The rows of a group lie close to one hidden flat surface of 9 dimensions, which may be shifted away from zero. Surfaces can cross.
In the rows, 128 means zero.
Some rows, each with its group after it:
[108 102  78 150 125 121 134 141 168 186 145 160 131] => K_857
[182  99 144 127  81 136 166  50 133  81 166 139 127] => K_857
[176 106 153 150 145 157 132  64 177 117 139  75 162] => K_57
[102 156  71  83 135 169 103 125 170 110 155 126 115] => K_638
[134 154 119 141 115 101 129 126 129 120 116 148 157] => K_857
[127 117 160 178 195 112  80 114 109  92 133 125 177] => K_857
[133 100 138 120 129  97 117 121 119 122 101  96 110] => K_419
[179 154  64 159 103 150  80 107 158  58 206 130 127] => K_782
[167 107 149 124  89 126 153 165 113 174  78 139 142] => K_951
[162 126 169 194  77 142 179 125 130 103 160  87  73] => K_419
[168 104  87 179 122 128 195 121 131 107 123 231 152] => K_857
[124 163 139 128 131 142 127 139 155 125  84 144 189] => K_857
[157 151 110  99 117 124 113 110 128 174 138 102 136] => K_436
[112 143 128  91 148 118  99 104 139 111 110  94 129] => K_782
[ 91 158 136 142 160 111  99 145 112  94 130 142 138] => K_436
[149  91 145 135  53  82 190 141  99 118  97 132  71] => K_951
[168 110 151 133 108 125 143 126 107 127 115 127 129] => K_419
[184 118  85 111 134 143 107 132  93 102 147 130  97] => K_638
[147  98 156  92  95 165 169 137 117 165 127 129 104] => K_908
[149 121 157 107  99 164 129 138 128 102 124 111 121] => K_638
[128 141 139 123 141 106 115 112 128 114 106 109 152] => K_908
[ 83 135 180 102  90 111 155 131 125 112 101 115 120] => K_908
[ 84  86 125 167 174 128 142 129 155 105 117 177 148] => K_857
[102 121 146 117 120 133 118 101 149 121 148 109 137] => K_782
[148  68 149 128 156 162  99 121 156 102 117  69 114] => K_951
[149 147 140 163 137 121 134 158 108 164 121  71  86] => K_419
[101 162 146 120 109 165 117 162 128 174 159 174 172] => K_436
[151 127  62 151 174 129 114 149 163 105  98 118 124] => K_782
[153 112  74 111 128 113  99 129 119 109 131 156 133] => K_951
[120 104 134 180 127  80 142 119 136 196 130 123 138] => K_638
[127  85 130 163  97 114 120 224 135 153  76  94  75] => K_951
[104 197 138 189 149 114 123 153 116 102 133 172 177] => K_857
[106 130 150 149 137 160 140 129 162 172 138 129 156] => K_782
[118 119 136  91 140 158 104 113 135 123 149 119 130] => K_436
[176 150 122 144 130 113  65 114 113 214 184 101 176] => K_951
[ 81 139 149 136 128  95 146 113 146 105 103 131 141] => K_857
[ 86 173 111 142 106  83 143 173  96  86 100 196 131] => K_857
[120  83 104 139 132 124 124 169 148 160 102 138 121] => K_419
[ 45 181 174 101  77  91 166 133 100 110 135 140  88] => K_908
[104 142 120  73 138 163 193 124 167 107  53 142 129] => K_57
[ 66 127 137  99 135  97  86 136 152 171 104 111 162] => K_638
[150 104 106  72 123  93 111 133  99 113  72 144 133] => K_419
[157 149 103 145 116  95  92 142 121 161 128 114 150] => K_951
[122 149 110 152 165 118 135 106 130 127 146 141 134] => K_908
[106 128 152  92 107 144 153 102 121 117 146 136 114] => K_436
[121 125 136 143  89 134 104  96 146 109 202 143 150] => K_782
[175 123  93 118 160 128 107 100 106 133 144 102 113] => K_638
[130 104 137 108 105 127 110 151 127 151 112 125 138] => K_638
[136  85  78  95 149 148  93 152 125 114 131 152 111] => K_57
[128 148 135 156 145 155 143 133 175 179 117  36  97] => K_436
[105  75 137  91 157 150  81 123 109  72 163 149 115] => K_951
[126  82 156 157 154 143 148 126 116 113 136 163 132] => K_57
[132 139 156 142 158 124 134 144  87 137 103 137 141] => K_908
[102 116 129 159 106 131 156 163 114 204 172 147  90] => K_908
[177 115 106 177 108 114 164 142 153 108  74 152 150] => K_419
[100 119 192 143 161 155 179 143 102  95 103 145 112] => K_908
[124 122 104 165  89 123 134 124 124 185 219 140  91] => K_951
[128 168 121 112  88 158  88 115 176  78 163 103 141] => K_638
[110 149  97  55 108 157 108 118 155 125 148 113 115] => K_436
[172  86 108  86 109 123 136 138 126 146  65 142 144] => K_419
[133 153 160 156 181 138 128 101 145 213 127  69 164] => K_57
[150 107 135 118 172 125 116 114 110 136 109 131 149] => K_57
[105 141 105 137 119 100 109 146 154 143 112 143 162] => K_638
[ 94 124 103 171 141 152 165  97 172 186 205 112  82] => K_638
[123 153 125  74 133 196 137 134 149 124 133  70  78] => K_782
[132 124 112  84 144 136  80 103 123 151 168 108 123] => K_436
[ 91 128 198 165 127 123 156 104 156 156 133  77 130] => K_908
[ 61 131 136 176 124 183 138 208 153 163 186 138  77] => K_419
[116 100 105 192 134  95 148 109 183  86 113 167 164] => K_782
[111 160 121  47 121 117 101  53 158  85 119  89 144] => K_57
[146 108 139 159 161 119  80 134 108 158 161  56  91] => K_436
[119 139 138 122 158 132  82  65 201 112 132  50 168] => K_782
[ 95 132 119  89 186 131  95 133 121 141 114 100 113] => K_57
[130  94  82 103 151 125 156 140 117  97  94 154  81] => K_436
[126 114 169 174 123 121 118 129  95 181 187 151 150] => K_782
[ 82 109 131  92  82  58 160  69 180 149  97  76 106] => K_857
[137 145  66 102 154  93 102 116 121 114 108 144 142] => K_638
[130  99 166 113 112 126 138 116  93 106 133 144 121] => K_436
[113  87 153 136 105 136 162 176  89 143 143 160  77] => K_419
[ 91 126 143 145 117 147 125 126 143 126 185 128 111] => K_782
[109 107 126 134 127 146 162 135 135 155 145 160 120] => K_57
[155 132 138 115  98 120 123 149 108 172 100 139 160] => K_951
[100 124 156 141 165 172 177 142 124 101 115 162 122] => K_908
[ 97 101 151  99 136 197 142  96 196  79 140  77 100] => K_57
[110 160  99  85 139 151  82 145 171 136 100 128 177] => K_908
[ 93  97 190 142 153 114 116 129 107 136 124 135 153] => K_419
[ 88 183 143  91 159 100  97  61 144  88 125 101 172] => K_57
[115 127 154 162 162 154 136  80 148 139 185 118 145] => K_951

New rows. What belongs after each?
[167 127  98 144 137 153 154 121 134 148 135 135 120] => K_638
[162 140  79 130 143 161 143 182 107 145 113 152  95] => K_782
[143 158  72 120 122  95  79 173 111 129 112 125 120] => K_436
[107 130 118 119 122 128 143 118 155 142 114 130 136] => K_638
[142 128 111 132 121 149 110 160 143 176 134 149 162] => K_857
[ 81 139 154  98 103 111 202  81 137  98 115 133  96] => K_57
[ 74 131 189 182 101  94 123 186 113 109 123 147 134] => K_638
[ 95 132 127  97 131 146  98  77 228 120 111  97 197] => K_782
[156 137 122 137 175 141 108  99 101 133 163 122 128] => K_908
[160  93  60 113 187 110 109 158 104 121  77  93  60] => K_57
[133 132  98 125 164 102  99 111 127 114 125 106 118] => K_57
[144 137 110 139 122 141 131 109 138  72 155 104  84] => K_782
[152 119 102  65 106 135 116  90 138 136 137  91 110] => K_436
[143 129 105  91 118 155 148  86 186  88 104 106 127] => K_57
[111 129 142 121 157 161 137 155 113 126 124 127 110] => K_638
[118 107 124 131 116 158 102 153 156 116 135 192 192] => K_419
[121 105 151 125 170 107  79  95  91 104 153 140 157] => K_57
[131  99  35  80 154 120 131 116 123 131 130 127  54] => K_436
[120 132 132  94 139 140 154 101 110 129 132 181 150] => K_436
[130 144 178 100  88  53 128  76  36  52 136 183 156] => K_436
[119 108  91  86 133 129  96 143 107 187 159 144 107] => K_57
[133 121 138 119 151 112 126 101  86 118 138 150 136] => K_436
[ 87 180 100 186 143 109 104 170 113 184 182 172 145] => K_951
[152 141 155 183 154 151  81 159 107 129 163  97 132] => K_638
[132  96  39 100 129 199 132 194 179 169 127 162  93] => K_57
[114 104 119  98 109 135  95 154 162  91 111  88  98] => K_951
[ 97 100 105 127 175 116  89 157  83  95 159 171  99] => K_436
[130 105 116  86 135 173 152 162 113 105 105 182 117] => K_908
[153  88 147 157 152 147 149 101 145  86 118 144 148] => K_57
[ 92 146 143 135 143  95 168  69 149 103 121 103 116] => K_638
[130 120 160 107 155 131 102 138  88 109 113 106 118] => K_638
[158 125 127  55 222 166 124 101  78 126  96  85  99] => K_638
[131  98 135 140 140 116 145 121 105 113 131 143 105] => K_908
[147 129 106 151 150 136 136 118 135 133 131 149 152] => K_951
[ 67 152 160 112  98 114 176 156 112 112  97 162 109] => K_908
[142 122 179 167 118 137 170 123 137 170 120 107 144] => K_951
[111 113 137  75 150 121 132 102 111  83  99 133 121] => K_57
[153 174 149 113 147 144 173  93 121 120  86 132 167] => K_908
[165 169 111 145 127  87 102 134 124 141  97  68 124] => K_436
[112  99 135 122 153 158 179 104 121  76 126 207 143] => K_951
[175 122 176 122 153 189 128 172  82 211 117 113 155] => K_908
[126 147 154 127 145 148 145 139 109 153 124 132 139] => K_908
[126 120 134 131 120 103 168  98 113 134 126 141 116] => K_57
[146  69 124  40 101 129 126 111  81 159 129 169 124] => K_57
[153 135  65 152 118 101 119 152 155 120 103 129 119] => K_951
[116 148 123 154 154 111 161  92 163  89 105  83  98] => K_57
[136 174 135 141 159 151 185 111 113 136 120 158 147] => K_908
[106 119 152 147 130  79 147 137  67 106 129 150  94] => K_908
[159 162 149 144 123 153 128 176  93 122  99 178 182] => K_857
[129 185 117 146 115  84 114 150 119 115  95 109 129] => K_436
[129 141 204 151 217 165 111 144  66 105 124 108 140] => K_908
[105 136  75 171 159  94 112 198 126 141 101 142 103] => K_419
[117 142 122 115 128 132 164 107 146 130 106 161 156] => K_57
[ 90 175  12 121 112 104 147 167 161 167 140 145  63] => K_57
[124 163 121 133 135 116 123 139 114 176 130 134 149] => K_908
[ 84 190 131 151 126 154 150 162 107 104 168 175 115] => K_782
[135  82 151 132  80 131 172 160 150 114  79  96  79] => K_951
[155 114 113 103 162 110 133  77 108 141 128 112 118] => K_436
[145  87 128 123 164 163 144 145  75 109 152 164  89] => K_908
[109  77 115  98  92 160 175 135 166 124 119 145  89] => K_782
[184  96  96 102 123 126  95 135 103 148 124 156 154] => K_951
[ 68 129 105 136 141 158 144 115 154  89 190 176 101] => K_951
[104 146 135  63 158 126  72  72 135  85 125  86 152] => K_57
[192 157 126 159 137 127 105 111  94 123 158 111 145] => K_782
[117 137  78  95 148 129 147 122 147 139 105 150 124] => K_638
[127  85 115 183 120 112 136 164 134 106 114 205 165] => K_419
[ 95 132 161 130 125 116 159 163  85  60 101 161  98] => K_638
[111 124 136 139 127  71 122 123 116 111 103 129 129] => K_908
[162 116 154 125  99 116 129 130 104 123 113 105 120] => K_436
[140 142  98 109  79 108 131 153  99 152 137 160 108] => K_436
[128 111  73 104  83  16 116  69 155 148  89 136 164] => K_638
[182 129 111 153  99 127 149 130 145  91  93 159 163] => K_419
[ 78 113 100 157 141  88 101 111 161  58 154 137 113] => K_782
[101 143 144 113 141 162 138 138 137 112 129 119 115] => K_638
[ 61 167 125  85 196 129 100 160  84  41 105 144  96] => K_638
[ 96 114 117 133 141 137 183 146 152  84  72 188 133] => K_908
[126 110  77 159 180 112 142 142 112  85 115 195 120] => K_908
[182  64 165 135  85  84 135  51  73 133 183 148 138] => K_57
[ 82 110 138 134 183 121 123 107 155  54  95 165 166] => K_857
[134  84 184  96 147 129 136 123  96 173  96  84 116] => K_638
[ 98 143 104 152 158 108 114 123 141 120 148  96  92] => K_57
[ 89 164 185 109 183 188  96 172  99 116 128 117 142] => K_908
[ 37 144 160 116 151 111 129 123 107 160 169 103  78] => K_57
[148 120  96 103 157 162 168 117 132 162 120 131 107] => K_638
[ 73  86 183 146 172  66 119  82 122  67 103 103 123] => K_857
[135 120 120  84 153 117 154 101 123  95  68 122 121] => K_57
[118 122 106  74 127 129 116 141 127 150 101 152 144] => K_782
[136  92 147  98  92 133 142 132 136  98  92 108 107] => K_951
[123 120 150 110 170 127 131  95 128 105 102  79 111] => K_57
[143  96 100 121 133 149 170 135 143 120  93 156 118] => K_57
[142 157 115  98 176 101 102  96 110  62  83  60  96] => K_782
[100 119 196 117 133 157 103  80 130 154 188 153 202] => K_57
[136 102 107 153 155 117  77 132 121 117 161 116 118] => K_951
[112 140  96 110 106 152 159 129 169 189 142 123 110] => K_57
[150 100 181 131 138 148 148 136  99 154 105 111 129] => K_908
[139 175 105  82 195 200 138  94 148 100 132  93 114] => K_638
[156  90 155  81 100 145 146 111 101 116 121 150 137] => K_436
[149 152 114 172 137 104 122 105 138 145 143 112 146] => K_951
[123 152  62 172 157  82  88 125 133 117 152 119 110] => K_57
[172 141 109 159 106 125 127 132 132 110 129 142 143] => K_638
[ 82 155 192 162 214 132  90 136 111  88 112  95 154] => K_908
[ 58 141 107 120 107  92 166 135 103  96 147 230 113] => K_57
[120 113 142 123 128 124  85  72 141  79 181 126 148] => K_57
[ 87 104 165  99 145 131 100 144 110  68 110 121 113] => K_908
[105 129 113  64 150 141  82 125 115 176 141 138 145] => K_57
[139 131 124  98 109 144  91 139 136 123 127 117 138] => K_638
[166 119 172 109 125 176  97 144 138 127  99 119 188] => K_436
[113  95 158 124 121 190 156 167 143 189 135 131 116] => K_908
[136 121 121 122 181 146 109 123 143 143 113  90 131] => K_57
[129 138 152 147  84 120 112 140 138 101 131 125 148] => K_638
[199 134 125 120 124 137 147 116  82 109 118  99  84] => K_782
[115  54 119 162 118  75 127 118 122 120 141 154 106] => K_782
[179 116  78 135 108  97  92  66 148  91 167  97 120] => K_57
[135 119  91 105 135  91 101 145 107 131  94 155 143] => K_638
[100 138 155 109 161 151 106 105 152  78 119  79 133] => K_436
[ 98 145 119 100 137 130 128 117 135 166 143 114 122] => K_57
[173 123 146 164 147  79 104  89 142 106  88  70 164] => K_419
[193  95 175 126 171 129 125  70 107 126  98  86 166] => K_436
[171  88 135 105 131 139 142 102  98 144 125 135 133] => K_436
[ 72 140 120  71 134 178 147 133 147 101 138 190 145] => K_436
[ 79 206 162  84  67  80 173  61 115  75 136 135 122] => K_436
[105 139 115 147 152 129 134 123 164  96 116 124 132] => K_782
[114 115 140 106  81  86 202 117 104  89  81 170 100] => K_908
[173  98  74  90 117 134  90 144 167 174  76 130 180] => K_908
[104 229 123  77 177 183 116 108 137  92 127 135 174] => K_908
[133  73 115 120 112 117 125 123  99 129 164 170 105] => K_57
[162 114 146  96 155 132  93  77 104 126 154  53 107] => K_638
[134  93 109  77 151 183  91 179 100 169 143 126  97] => K_638
[ 84 179 144  98 137 132 196  91 165 107  68 136 155] => K_57
